The first 9 rows are patterns. Each new row is the sum of 2 different patterns, raised or lowered, with some noise. Before adding, each is slid sideways (what falls off one end comes back at the other) and multiplied by a number that may be negative. Names go in the order of the patterns.
Some rows, each with the names of its patterns after it:
[  7   3  -1   3  -9   2  -7 -15  -6  -7  -2  -2   2  15  -2   0   5  32
  19   0  -3   0 -12   0  10   4  -9 -30  -3   8   6 -21  -2 -32 -11  13]
(0)
[ -4   9   4   2  -2  -9 -22   1 -22  -1  -6 -21   5  -3   2  -9 -15   2
   3 -11   2  23   8  -4   3   3   2   2  -8   6   2  -3 -17   0 -17   9]
(6)
[ -1  25   8  14   3   0 -12   5   1   9 -14   5  24  -2  14  17 -32  -3
 -10  -2   3  32  -7   1   4 -18   1 -20 -11 -10  -8  16   6  23   6   4]
(3)
[ 32   4  32  -2  32 -16 -15  -2 -15  -4   0 -10  16  -1  -3  -4  -2   8
  -2 -16  10   4 -25   6   2  14 -14 -30 -14  -2   1  -9  15 -18   0   0]
(7)
[  2  12 -21  11  -9  32  -3 -30  -6   2 -16   8 -32  -6   2   1   1  10
  20  -5  16   7  -2  -6   5 -28   5  32   2  -9  22  -8   4   3 -11   0]
(5)
[  6   5 -12   0  16   3 -14 -10  -1  -2  -7   1  13  -4  -3   2   9  32
   5  13  32  -5   1  -7   2  26   4  -6 -15   0  -4  23  12   2   7   2]
(1)
[-22  -6 -13 -19  11   6  11   5  -6   3 -11   6  -2 -12  -6  -1   9  -4
  18  14   6  -2   1 -10   6   3   2  -8 -17  22   3  -2  -4 -10  21  -2]
(2)
[ 13   3  18  -5 -15 -19  -1  -3   9  32  -2 -22   3   6  -5  -5  -6 -13
 -11  -2  -1 -10   6  14  -5  13  -4  20   1   4 -11  -1  10   0 -32   6]
(4)
[  3   3  -7  -1  -2   7   1  -9   1  22   6 -10  -3   1  -2  -3   0   9
 -15 -15  -4   8   3 -11   2  19  -6  -3   1  -1 -15  -4  -1  -3 -22  -3]
(8)

New rows, each followed by the names of its patterns:
[ 30  11  23   7  51   6  60   2 -15   0 -10   4   3   6  17  12  16   9
   8  14   5  -9   1  11 -14   7 -17   1  -4 -14  -6  13   9 -10  16  -6]
(0) (7)
[-22   8 -24   5  -2  11 -38 -42 -20 -35  -7 -11 -26  -4 -20 -17 -17 -29
 -13 -12 -32 -21 -25 -41 -18 -23  -7 -23 -49 -33 -22 -14  -5  -2 -26   2]
(7) (1)
[  5 -12 -26  -1   2   8  -7   1   8  14  -6  -9   6  -1 -13  10  -4   2
   2  -7  -2  -1  14  33 -15  16   2  10  27 -22   6  19  15  24  15 -10]
(6) (2)
[ 20   7  12  15   5  21  -2  25  17  22   6  21  -5 -18   6   8 -23   6
  16   5  27  -4  -8  -7  23   6  30  23   8 -20   4  10   6  11  22  -5]
(6) (4)
[ 12   0  -8 -51  -2 -12  -1 -34  17  15   6  21   9   0   6  -7  -1  -8
   3 -10  -7 -14  11 -13   2  21 -13  -3  11   6  14  11 -11   4  17   1]
(7) (4)
[ 13  24  -2 -23  -3  14   8 -10  -5 -24   3  14 -13   0  12   4  -6   7
  -2  -9 -10   8  14   2  -4  13  12   1 -10  31  18   2   0  15  -3   3]
(0) (8)
[-35 -23 -52 -59 -38 -20 -61  -2 -35  -1 -43 -66 -39 -38 -24 -33 -37 -42
 -45 -37 -41 -36 -33 -39 -35 -23 -44 -51 -15 -21 -22 -36 -47 -45 -48 -29]
(7) (1)
[  1  14 -36 -26   7  -1   5   4  -2 -26 -16 -14  25  -7  30 -12  21  -6
 -11  -9 -30  -5 -25 -26   0  -7 -10   3 -11  -5  -8 -14  18 -25 -27   0]
(7) (2)
[ -5 -12 -18 -25 -11 -12  -4   0  19 -36 -49 -36 -21  -8 -25   8 -35 -11
  -4  25  -9   5 -13  -4 -43 -32 -12 -28  -7 -18 -27  -1  -8   1 -39 -18]
(7) (2)
[-26 -34 -45 -45 -21 -20 -41 -29 -59 -32  -6 -32 -28 -13 -30 -38 -38 -29
 -19 -25 -33 -28 -22 -40  -7 -35 -26 -48  -7 -40 -24 -52 -16 -28 -28 -10]
(0) (7)
[ 34  10  41  13  42   9  11  13   2  18   6  -6  30   1  15  -8   7  13
  18  -2  10  16  20  13   2  21 -10  -7  11  27  13  10  18 -26  13  31]
(7) (4)
[-25   1 -21   0  -4 -10  -6  -5  -2 -11 -25 -11  -7 -22 -24 -35 -13 -32
 -25 -17   2 -17 -28 -17  12   4 -21  -7  -5 -16  -2  -7 -14   8 -20 -45]
(1) (4)
[ 19  33  23  16  29  21  36  34  15  23  24   8   9  22   6  21   4  47
  26  21  15   1  15  20 -16  15   5 -15  32  21  30  17  -1  24  14  14]
(6) (2)
[-11  -6 -31 -32 -33 -26 -26 -10 -62 -18 -16 -22 -15 -16 -25  -9 -25 -18
 -15 -21 -20 -37 -37 -10 -34 -32 -30 -47 -28 -36 -13   9 -11 -32 -27 -11]
(0) (7)
[-23   1  19   4 -30   4 -41  -2  -1  10   2   8   5 -14   5  26 -16 -14
  -4 -13   5  16  34   4   5  -1   5  22  22  -1  -3  -4   6  18  17   7]
(0) (4)
[-17   5 -21 -14 -33  -2 -25 -10 -34   2   8   4 -17   1  -4   8  -9 -18
 -10  -9 -24 -31  -5 -29 -36 -19  -9 -21   5 -20 -43  -9 -14 -35  -6  -7]
(6) (5)
[ -3  -2 -15 -31  -4  29   4   4  20  -6  -4  16 -13 -18   6   0 -32  36
  -5  36   0 -28 -30  10 -12   7 -14  -7  19  12   9  13   7  -7  -2   7]
(3) (5)
[ 17  -5 -20  -8   7  28  20  40  19   9   8  38  43  26  10   9  21  22
  35  30  -7  12  30  12  21  35 -11  14  17  17  22  44  12  13   5   0]
(0) (3)
[-17  24   5   3  40  29  29  16  33  16  20  -2  21  34  21  21  46  12
  67  41  26  16  18   5   9  27  12   9   7  49  20  44  12 -14  40  24]
(5) (2)
[-37 -14  -1 -10  14 -15 -19 -13  10  42 -24 -19 -12  17   5   4   5   4
  -6   0  10 -21  -4 -21  -4  12  -4  12 -15  -3   3 -14  -5 -15  -6 -58]
(0) (2)
[ -7   4  -8 -23 -13  -6 -11  -9  -9 -13  -6 -10 -12   3 -15   0 -30 -10
 -28 -36   2  -5 -31  -8 -18  -8  12  -3 -22 -17 -29 -22  -4  11 -14 -29]
(1) (4)
[  4  29   8 -13  -9   7 -14  18  20  29  14  33  13 -22  18  18 -17  17
  11  21  22  31  24  10  28   4  11  -8  19  41  12   0  43   6  39  14]
(5) (2)
[ -3  16 -12   4  -4  -6  -2   0 -12  13  28  -5 -11   7  -5   3   0 -17
 -16  14   9 -22   4 -17  39  -7 -45 -11 -12 -28  10 -25  -3   1  -7  -1]
(5) (2)
[ 12  16  18  14   1 -27   0  15  13  24  -7 -33 -16  10   4  -3  36 -19
 -25  16  16   2  -2   1 -13  -7   0 -10 -11   4  19  -4  20  11  24   5]
(0) (4)
[  3   1  -3   9  -6   2  -6  15 -21   2 -17   7  21   4   0   8 -13  35
  12   2  -9  -3   1 -18 -10  -9  -5   0   7   6  26  -3 -22  13  10 -21]
(5) (8)
[-13 -13  14  20 -12  -5   7   7 -15  10   0  -1 -31   7 -10   2 -35   6
  18  -3  -9   8   1   1 -11  12   2   5   2  13  -1   5 -13   2  16  -4]
(7) (8)
[ 11  11 -35 -18 -13  -9  -5  13 -14 -15   4 -27   2 -22 -17 -17 -18  -9
  -1   1  -2  -7 -23  23  -1   8 -11 -18 -17   1 -14   3  -1   5  15  -6]
(6) (3)
[ 20  15  34   5 -11   6   4 -19  21   3   2  18   8  14  -6  29   2  30
 -20  22  31  17   3  23   2  42  21  24   7  23   3  -5  30  -6   4   9]
(6) (5)
[-28  -5  12 -11   5  27  17   5  29 -20  -7 -12   3 -27  28  26   3  -6
   6  -6 -14  -9 -18 -10  12  17  -2  14  -7  28  16 -24   4   5 -17  -2]
(3) (5)
[ -3   2  -1   7  -5 -13  -1  24  -1   1 -17   0 -13 -12  -3  10   1  14
   0  24  24   3  25  18  -2   0   1  12  17  -4   1 -17 -21 -13  21   1]
(6) (1)
[-17  12 -33   2  20  28  15   2  13  34   7  -7  -7 -11  10  22  26  13
  29  -1 -18  16  59  24   4  11  14   4  22  31  16   5  -5   4   5  23]
(0) (4)
[-28 -19 -47 -22   5 -34 -16  -9 -52  -5 -37 -19  -3  -2 -33 -30 -21 -25
 -23 -54 -50 -37 -36   7 -14  -5 -16 -22 -24   1 -29 -15 -11 -23 -52 -32]
(3) (1)
[  9   9   0 -13  -2  16  -4  -3 -21  21  19  15  12 -12 -11  15   2   3
  24  -9  -7 -13  -9 -11 -21  -7  -4 -13  31   1  -6   0   8 -19  24   3]
(3) (5)
[ -5   6   0   4  -4   3  -1   6   1  17 -10  -2 -31  -9 -10 -22  12  17
   4  16 -20   2  19   6   0   3 -10   3  -5 -12   6  -8 -24   1   1 -15]
(6) (1)
[  3   1   2  14  41   3  14  13  -5   7 -22  -2  -4  -5  -8  -6  25  12
  11  13  25   3  14  17  31  -2   3   2  29  -4  36  34  -4  11  19 -18]
(0) (3)
[ -7  -2 -17 -17  -1  -6 -16 -51  -7  -4  -3  -9  -2  12 -20 -24   0  15
 -20  -6  -7  26  -2  23  10 -26  -8 -10 -16 -17   4  -1  -3  24  12   6]
(0) (2)
[-18   9 -24 -31 -18  14 -27   1 -10 -35 -12 -38 -26 -32   4 -51 -17 -61
 -15  12   0 -22   0 -34  27 -15 -43 -14 -33 -44  -2  -9 -20 -20 -16 -42]
(3) (5)
[ 19 -13  22   8  -2  -2   1   1 -26  -7 -14   2   5  -4  -2  38 -10 -27
   1   7 -31   2  -3  -5 -11  -4   1  -6  12  -6   6 -17   0  15   6  19]
(5) (8)
[ -8 -18  12 -18  -1 -18  14  -4  25  -7  -5  -9  25 -10 -11   3   4   1
  36  17   4  19 -12 -28  -3  27   9  -8   0  15   3 -10   3   4  -1   7]
(6) (4)
[ 20  22   6  16  -5  11  19  -4 -24 -12  11  18   5  13  12  -7 -13   6
  34   6  -2  -2  23  12  33  14  -5  10   0  17  -3  15  -2   8  17  13]
(0) (6)
[-11   4 -18   0  -6  21  -6  21   1  19 -36 -19   5 -12  -9  -2  -8   7
 -14   5   5  -3  -6  -7  -6   1 -21 -16   2  -6   7  -2 -24 -17  -4  16]
(7) (8)
[ 12   1  14  22  12 -10   3   9  17  10   9   2  -8  15   9   5   0  -6
  -3  -3 -20 -24   1  -8  16   6  -5   6   5  19  -3  13 -11 -12   0   3]
(1) (2)
[  9 -28 -12   4  28  -5  24   6  24 -27 -27  -4 -24 -10 -16 -22  13 -12
 -33 -20  -5   1 -12 -24   5  -7 -44   9   6   8 -31 -44 -11 -11 -26 -16]
(7) (8)
[  8 -10  12   2   5  -5 -28  19  15   1 -16 -21  12  -4 -26  -4  -3 -23
   4   5  16  32  -4  16  15   1  -1 -18  -6  19  10 -10   2  11   0  17]
(1) (2)
[ -3   7 -10   3 -16  -6  23  10  -5  -4  18 -11  11  -3  14 -25 -10 -32
   4 -30  10   5  -1  15  -1 -23  -2  -7   0   0   2  -1 -10 -12  23   4]
(7) (8)
[ 32   2 -25  -4  -7  -3 -32 -24 -32 -11  -3  -8   0   8 -13 -37  15   4
  -2   0  13 -20  -8  -8 -19 -16  14 -23  14 -34  -6  17  -5   0   7 -26]
(7) (5)
[ 13  36  43  18  41  -2  27  36  30  38  16  17 -17  33   9  35  -5  11
  -9  16 -10  34  17  12  41  20   1  14  -3  12  10  20  29   1  11  32]
(7) (1)
[  3  33   6  -5  -3  -3 -22  -6   4  -1 -24 -26  -2   6  -5 -18  -5 -17
 -12   2   4  17  -1  -7 -10   0  -8 -17  -5  -1 -12 -15  -2  16  -2  -8]
(0) (8)
[-43 -34 -26 -10 -63 -24 -36  -3 -25 -71 -35 -15 -40 -16 -41 -46 -36 -41
 -37 -20 -21 -26 -21 -25 -24 -31 -29 -60 -26 -22 -42 -45 -15 -39 -20 -34]
(5) (2)
[-20   6  11  -8  -6 -28 -39   7   2 -17   6 -15  -8 -19  18  29   5  -6
   2  -4 -42  14 -23  -4 -64 -17 -47   1 -40  -3   6  24  -3 -17 -14 -17]
(7) (4)
[-11  -6 -34  17 -12 -32  -7 -24 -30  -9  11  -8   2 -36  -3  -1   1 -12
  -8 -21  15   2 -13   7   3 -11 -24  -6 -29  -7  -5  -4 -20  -7   8 -25]
(5) (2)
[-18  -8 -11 -29 -25 -10 -15 -18 -15 -45 -23 -27 -30  -7 -18 -11 -12 -41
 -19 -18  -1  -9 -12 -55 -31  -9 -22 -17 -20 -19  -5 -24 -22  -7  -3 -14]
(1) (8)
[ 12   2 -15  22  17  18 -35   1  32   7   0  18   5  17  -9  -4  10   7
 -18  -9  27 -16  -4   7  10 -13  25   0 -26 -19   8 -11  16  -7   1  11]
(5) (8)
[-29 -30 -12 -16 -13 -27  -6   5 -31 -20 -32 -16  -3 -21 -27 -21 -23 -13
  -6  -8 -29 -20 -25 -17 -12 -15 -24  11 -22 -31 -16 -27 -23 -31 -12   5]
(6) (1)
[ -9  -5 -35  -9 -27 -11 -38  13  25  -3  24  -9   5  -4 -25  -5  -3   8
  17 -11  16   9  -8  11  14  -7  -8 -14  22  21  10   9  -7 -14 -27  15]
(6) (7)
[ -7   4 -19  -5 -15 -25 -21  -9  -1 -17  16  19  -5   6 -10   4   0   1
 -13 -12 -10  11 -32  -2   2 -11  27 -12 -36 -24 -15 -21  12  28  -1 -23]
(2) (4)
[-26 -43 -25 -47 -29 -14 -11 -23 -19 -28 -36 -20  -1 -20   2   0 -17 -20
  -9 -20 -21 -11  -9 -33 -61 -19 -26 -11 -60 -25 -50 -22  -5 -25 -19   9]
(0) (4)
[-31 -12 -12 -41 -17 -11   2  -9 -34  -9   9  -3 -10  -4 -28 -27 -13 -14
 -15 -27 -14   2  -7 -26 -10  -1   6  -7 -15  -3   9 -12 -13 -10  -9 -20]
(1) (8)
